There are 4 ways to turn a row about zero (a turn may also mirror it). The second row of each pair is the first, turned, with some noise. The first 36 pairs use one turn. New pairs use 2 turns, one after the other, and a turn may come again.
Known pairs, each followed by its turns in order:
[ 16.8   7.7 -21.0  17.1 -15.0  -3.5  24.3   1.1]
[  2.1   3.8   3.6 -21.8  26.1  -1.1   5.5  25.4] : z866

[ 11.5 -14.1 -37.4  -8.4 -13.2  26.8 -23.0  26.5]
[ -8.9 -25.7  24.0   9.1  -2.6 -47.0  -0.2 -22.2] : z206

[ 23.1  12.6  -3.6  14.5   0.4 -16.3   3.0 -22.1]
[ 14.2  -3.3 -28.3  10.9   6.0 -17.7  10.2   0.6] : z304

[-16.8  -9.5  11.2   4.0   5.9  -0.9 -14.0   0.2]
[  2.9 -24.6   6.1 -10.8  -3.5   0.0   4.5   0.3] : z470

[-14.6  29.2 -15.2  -4.6   3.9  19.0  -9.5  15.1]
[ 15.7  -3.8  17.7  11.9  -2.7  -4.3 -33.6  13.3] : z866

[-15.3 -19.2   6.6 -13.0  16.2  21.4   4.2  -9.4]
[-20.7  -9.8  20.8   6.7  13.1   2.8 -17.7 -14.2] : z304

[ 9.5  7.7 -8.7 -7.0 33.0  4.6 21.5  6.3]
[-29.3  15.9 -17.7  -0.8  -9.8  18.6   9.0  -0.4] : z470

[ -3.8  -8.0  18.0  25.6 -42.7  22.5  12.8  23.5]
[ 26.6  14.0  47.1   8.0 -13.8  -6.7  19.3  23.5] : z304

[ 36.9   0.9   1.1 -10.4  27.3 -10.1  -9.5   6.3]
[ -5.1  15.7  -9.5  -5.0  25.2  13.6 -15.5 -31.6] : z866

[-16.1  -4.1 -22.8 -12.5 -19.6  -4.0 -13.9  14.7]
[ -5.9  -7.3  27.4  14.5  20.1  -6.3  -7.6 -14.2] : z470

[  0.0   1.0 -25.1 -13.4  -3.5   5.1  -3.1  15.9]
[ 9.8 13.1 26.5 -2.9  5.5 -3.6 -5.3  0.4] : z866

[ 25.6  -1.5   0.7   1.5   6.1 -29.2  20.3  -2.6]
[ -4.0   7.2 -27.0   3.5  -9.1 -30.0  -2.1  10.0] : z304

[ -8.6 -16.7  18.5 -16.8  -2.6 -10.4   6.2 -25.3]
[-27.5   7.8 -10.8   8.5 -20.4  -0.7  19.1  -4.5] : z866

[  9.3  13.9   4.0  34.8 -30.6 -23.1  14.4 -20.3]
[ -7.8  30.0 -39.9  16.6  13.6  11.3   3.2 -25.4] : z206

[-21.5 -15.3  -0.3   8.7 -18.1   6.4  -0.4   6.0]
[ 11.3 -20.6   7.4  14.5  -0.7  -8.8  -2.8 -16.6] : z470

[ 9.0 15.0  1.1 24.7  7.0 10.2 24.4 20.0]
[-12.2   7.2 -10.4   7.1  -5.4   1.5 -42.1  -2.4] : z206

[  0.9  14.2  23.8 -26.7  -8.4   7.3  -1.0 -16.8]
[  9.4  -0.8  20.7  -2.9  -1.9  32.7   9.8 -13.7] : z206

[-26.7   8.7  32.0  -4.4  13.7   3.6 -12.4   7.5]
[-18.5  -0.8  13.6  -9.3 -17.7  28.9   6.9  25.9] : z206

[-22.4 -37.5 -22.0 -12.5  22.6  22.1  -7.4  28.8]
[-21.6  31.9  29.2 -13.6  18.3  19.3 -30.7 -12.2] : z304

[-28.4 -32.7  11.8   0.6 -18.4 -26.3   7.0  -5.5]
[ 15.6 -19.7  14.7 -12.9 -13.8 -15.1  -5.1 -39.6] : z470

[-8.8 -5.5 31.0 -4.3 24.7  4.5 12.4 11.6]
[-10.3  -5.1  16.0  12.1 -24.7 -12.7 -25.4 -14.3] : z304

[ 36.9  34.9  -7.1 -20.7  24.3   7.6  -4.3   4.2]
[ 27.4  19.5  27.1   0.1 -28.4  -1.2 -23.0 -14.4] : z206

[  6.9  -9.7  -5.3  -9.1  13.5  -4.6  -7.5 -10.1]
[ 17.5  -3.2   0.9 -12.2  -6.7  -7.6   5.5   5.6] : z206

[ -2.9  15.6  18.1  -9.1 -13.2   0.5  -7.2  -2.1]
[-10.4 -11.0  -7.1  -3.1 -12.8 -18.2 -16.1   1.3] : z866

[ 5.3 22.0 -3.8 -7.8  2.5 29.9  5.5 -2.7]
[-10.4   5.3 -12.6  23.3   0.9  -1.2 -13.1  26.0] : z470

[ 16.5 -11.5 -17.6 -10.0  -2.9  18.1  22.7  55.3]
[-27.6  11.6  16.0  46.0  -8.0   1.8  35.0  -9.7] : z470

[-23.1 -23.1 -38.5 -27.8  -7.2   5.3  18.6  -3.3]
[-20.1   3.2   8.7 -13.2  35.6  17.4 -23.8  29.6] : z304

[11.4 22.5 -7.7  2.0 19.7  5.3 -3.2 27.3]
[ 15.0  -2.3   6.2   7.7  25.7  -0.8 -27.7  -3.8] : z866

[-17.3  26.3   3.5  12.1  -2.5  12.4   0.0  18.8]
[-12.5 -21.0 -16.5  16.1  14.9 -15.2   5.7   8.2] : z470

[-12.5  -2.1 -17.1  17.5  -3.0   8.6 -36.7 -41.9]
[  9.7 -13.1 -26.9  20.6 -24.2  -6.7  41.8  -5.0] : z206

[-6.3 30.5 14.6  4.5 10.3  0.8  3.5 -6.2]
[ -7.4  -9.4 -17.5  13.1   3.3  -4.0 -22.3  11.6] : z866

[ 18.1 -17.2  16.9 -19.2  19.7 -14.9 -32.7   4.4]
[  0.1  12.9 -11.9  -0.9  -5.0   5.1  -6.6 -51.1] : z866

[ -3.3   3.0  22.4  -9.3 -17.1  21.6  10.7   8.4]
[ -7.7  -9.9  30.4  11.6 -18.2   4.1  11.3  10.0] : z304

[ 45.6 -14.6 -11.8  11.8  -5.1 -36.6  25.8 -15.4]
[ 27.4  27.8 -33.3 -22.9  21.7 -16.1 -13.0 -27.4] : z206

[31.4 10.0  0.1 -8.6 -5.9 27.8 -9.8  4.1]
[-19.5  11.3   2.5  16.9  -1.1   8.6  34.3  -5.3] : z304

[ 14.4  23.1 -10.4  17.8 -15.2  23.2 -14.8 -25.8]
[ 26.3   8.6 -13.3  12.0  23.1   6.6 -17.3  28.8] : z470

New pairs, each followed by its turns in order:
[ -7.0 -17.1  36.8  -7.8  -2.2 -10.7 -18.6   3.4]
[ -6.1  20.8  -6.6 -11.6 -16.0   3.4  25.8  22.6] : z866 z866

[-35.2 -30.1   1.1  18.4 -18.0  21.6  19.0  -4.0]
[30.0  4.0 17.1 27.7  3.0 20.9 34.1 -9.6] : z206 z866

[ 14.3   2.7  27.8  16.3  -5.3 -19.4   3.9  -2.7]
[-12.2  36.5   6.7   1.8   0.4  -6.6  -1.4  -9.4] : z470 z470

[ 12.6   2.1 -12.7   2.8  -2.1   3.0  -4.6  -0.2]
[  1.7 -10.7  -2.0   5.2  10.2   5.1 -10.3   1.4] : z470 z866

[  7.8   8.9  31.5   2.2  34.2 -18.2  -7.7   6.4]
[-15.2   0.7  42.6  15.8   4.4   6.2  -0.2 -21.1] : z206 z206

[ 19.2 -20.0 -22.0 -13.9  24.2   9.0   2.3   5.2]
[  8.0 -10.3  25.2  28.1  -7.7  16.3  10.3   4.1] : z470 z304

[ 22.2  -1.6   4.5  -6.1 -13.2 -16.8  11.7  18.6]
[-15.8 -17.1 -23.0  -5.3  -6.5  -4.3 -22.7  -3.8] : z866 z304

[20.5  5.2  3.4  8.0  6.0 17.2 -8.6 16.1]
[ -6.7   2.5   1.4   0.0 -11.9  21.9  -0.5 -25.2] : z866 z866

[-10.5 -13.2 -16.2 -16.4  10.4  -6.7  -8.7  -1.5]
[ 14.5 -11.3  -5.7  17.2  -8.7   0.6  14.9   4.3] : z866 z304

[  2.2 -27.9  21.3  -2.6 -13.2  -2.6  24.7 -18.2]
[-11.6   9.2  -5.8 -45.0 -10.0  -8.0  -2.8   4.6] : z470 z866

[ -4.3  42.1   7.9 -14.4 -21.2 -17.8   5.5 -30.4]
[ 12.9   1.2  39.0 -10.3  17.8   8.9  40.3 -10.5] : z304 z866

[-14.3 -24.3  -3.2  -6.2   9.9  -0.6 -25.7 -27.1]
[  6.7  -5.7   1.9 -11.5  34.7  -8.5 -27.3  -8.4] : z206 z206

[  6.5 -10.3   6.4  15.2 -12.9 -17.5 -15.0  14.7]
[-19.1  29.3   2.6  -9.9   6.6   2.1   4.4  -1.8] : z866 z866

[-12.1 -11.0  -4.6   7.1  -6.3  -2.9  -0.7   1.1]
[-10.2  -2.5   2.0  -6.9  12.1  -5.8   5.0   2.8] : z866 z866

[ 15.3  -6.7   5.9  18.4 -19.8   1.6   2.9  -7.7]
[-16.6   9.7  12.7   7.6 -18.2   0.7  -9.5  -8.7] : z866 z470

[-13.9  19.3  13.3  11.5  17.0 -23.6  33.5  29.0]
[-12.4   5.8  -7.6  -2.8   8.9   5.6 -34.3 -44.3] : z470 z470

[  0.0   7.5  -5.3  26.0   2.7  15.2 -11.2   9.9]
[  3.9  -4.6 -10.0  23.3   0.2  -3.3  17.1  -2.0] : z304 z304

[ 23.0 -11.2  10.4  -5.3   4.1 -25.4   4.1  20.7]
[-13.2  11.1   6.6  -3.9  20.8 -24.5 -11.0 -17.7] : z304 z470

[23.1  6.2 -1.2  6.9 -7.7  5.1 -6.5 12.5]
[  3.0  15.1  -8.6  16.8 -18.8  -3.6  -7.2   5.5] : z470 z304

[-10.2   9.3  -7.1  19.3  -0.6   5.5  17.1  11.9]
[  8.3  10.9  -2.9   4.9 -11.2   1.7  22.6 -10.8] : z304 z304

[-23.9 -21.8  -3.6  58.6   9.4  -4.1   3.0   6.7]
[ 17.8  33.5   2.1 -35.1  14.2   1.9  14.8  42.6] : z304 z470

[ 11.4  -5.6  10.1  10.1  -9.4  -0.3 -10.0  26.6]
[ -0.7   7.3 -15.6 -13.7  15.7   7.8 -21.6   1.5] : z470 z206

[14.7 19.2 12.0  2.6  1.3 22.3 21.4 34.8]
[ 19.6  -3.2  -3.8   6.4  22.4 -20.4  20.6  33.4] : z470 z866

[ -4.6 -10.0 -21.1   8.0  -6.8  30.8   3.5   7.7]
[ 22.3 -13.4  11.0 -17.3  -2.2  11.9   5.5 -21.4] : z206 z470

[-17.0  -3.9   1.8 -22.4  18.0  -2.7   5.0  10.2]
[ 31.0  -7.3  -1.6   8.4  -3.2 -11.0  -3.2  -9.2] : z866 z304

[ -9.1 -19.0  29.7  -2.4   8.4 -17.3 -16.6  10.7]
[-12.2   3.2  28.9  22.4  -0.5 -22.9  -5.2   1.1] : z206 z866

[-13.0  -0.9  21.9 -10.1   1.6  24.4 -30.7   1.9]
[ -8.1 -32.8  25.2  15.7  10.6 -16.0   3.1  -1.0] : z304 z304

[  2.9 -17.7 -19.2  15.2 -12.2  27.4 -10.3 -11.3]
[-10.2 -13.4 -17.2 -11.7 -26.8  -8.4 -13.7 -18.1] : z470 z206

[-22.1 -14.4   0.4 -11.0  11.8   8.2  17.5 -13.0]
[ -7.5 -17.0   2.0 -16.1  -3.7 -19.2 -17.6   0.2] : z206 z206

[ 18.0  -4.8  -5.6  21.0  13.1 -27.2   3.0 -10.2]
[ -4.7  24.5   4.4 -15.2  26.0  11.9   0.9 -12.6] : z304 z470

[ 34.0  -7.6 -14.1  19.4  17.6   6.6  18.0   3.0]
[ -6.3   7.6 -33.2 -13.8  32.3   0.2   5.3  -6.7] : z304 z470

[ 22.9 -12.2   5.6 -14.2  15.0  19.2   9.2   6.1]
[ -1.5 -23.2  15.6  11.7   6.1   1.0 -11.7 -22.8] : z866 z304

[ 42.5 -32.3  14.2  16.4 -21.5  15.6  -2.8   5.4]
[-18.2  40.9   4.9   9.0 -38.7  14.3  12.0   3.1] : z206 z866

[-15.4 -31.6   1.9  21.2   0.2  -0.5 -25.0  -6.5]
[ 12.4 -11.9 -11.7   2.9  19.3   0.5 -15.5 -38.9] : z866 z206

[ -1.3 -37.8 -12.9  15.6 -12.8 -14.3  13.2 -21.9]
[-18.9  20.6   4.5  -2.9   2.9  36.4   0.5 -22.5] : z206 z470

[ 24.2   1.7 -16.6  15.6   2.8  24.8  16.2   6.6]
[ 14.6  -8.8 -10.5 -26.2  21.8  -5.7  15.3 -15.7] : z206 z304

[ 12.7  16.5 -20.7  10.1 -16.5 -31.9  25.7  38.2]
[  4.7  37.2   0.9  14.3 -39.9   5.9  15.4  29.1] : z206 z206

[ 14.3  21.6   3.4 -41.1 -13.0   0.9   5.0  11.4]
[ 13.3  -6.9 -24.7  15.1  -1.4 -36.4 -11.7   5.8] : z470 z866

[  4.5  14.3   1.8   7.2 -12.4   4.8   2.2   1.2]
[-4.1  5.8 -5.5 -7.2 12.0  8.3 12.3 -6.7] : z470 z470

[ 10.5 -24.4 -31.9   1.6 -29.7   3.5 -35.0  -8.1]
[  3.3 -15.3 -23.3  -1.0  15.7 -38.7 -29.0  25.1] : z206 z304

[14.1 37.9 -3.6 -5.3 16.4 27.1 16.9 31.1]
[-12.7  -6.3  -4.1 -33.4 -41.8  -9.6  15.3  25.5] : z866 z206

[-20.3 -19.0   9.6   6.0   7.3  -5.1 -34.9   4.4]
[ -7.3  -0.8  12.5   3.3  40.5   4.2 -15.1  11.1] : z206 z206

[-19.0 -12.5  -5.8  -3.0  -0.1  -0.1 -37.7  20.6]
[ -8.8  -3.8  -3.2  19.6   6.4 -35.0  24.1   3.0] : z206 z866

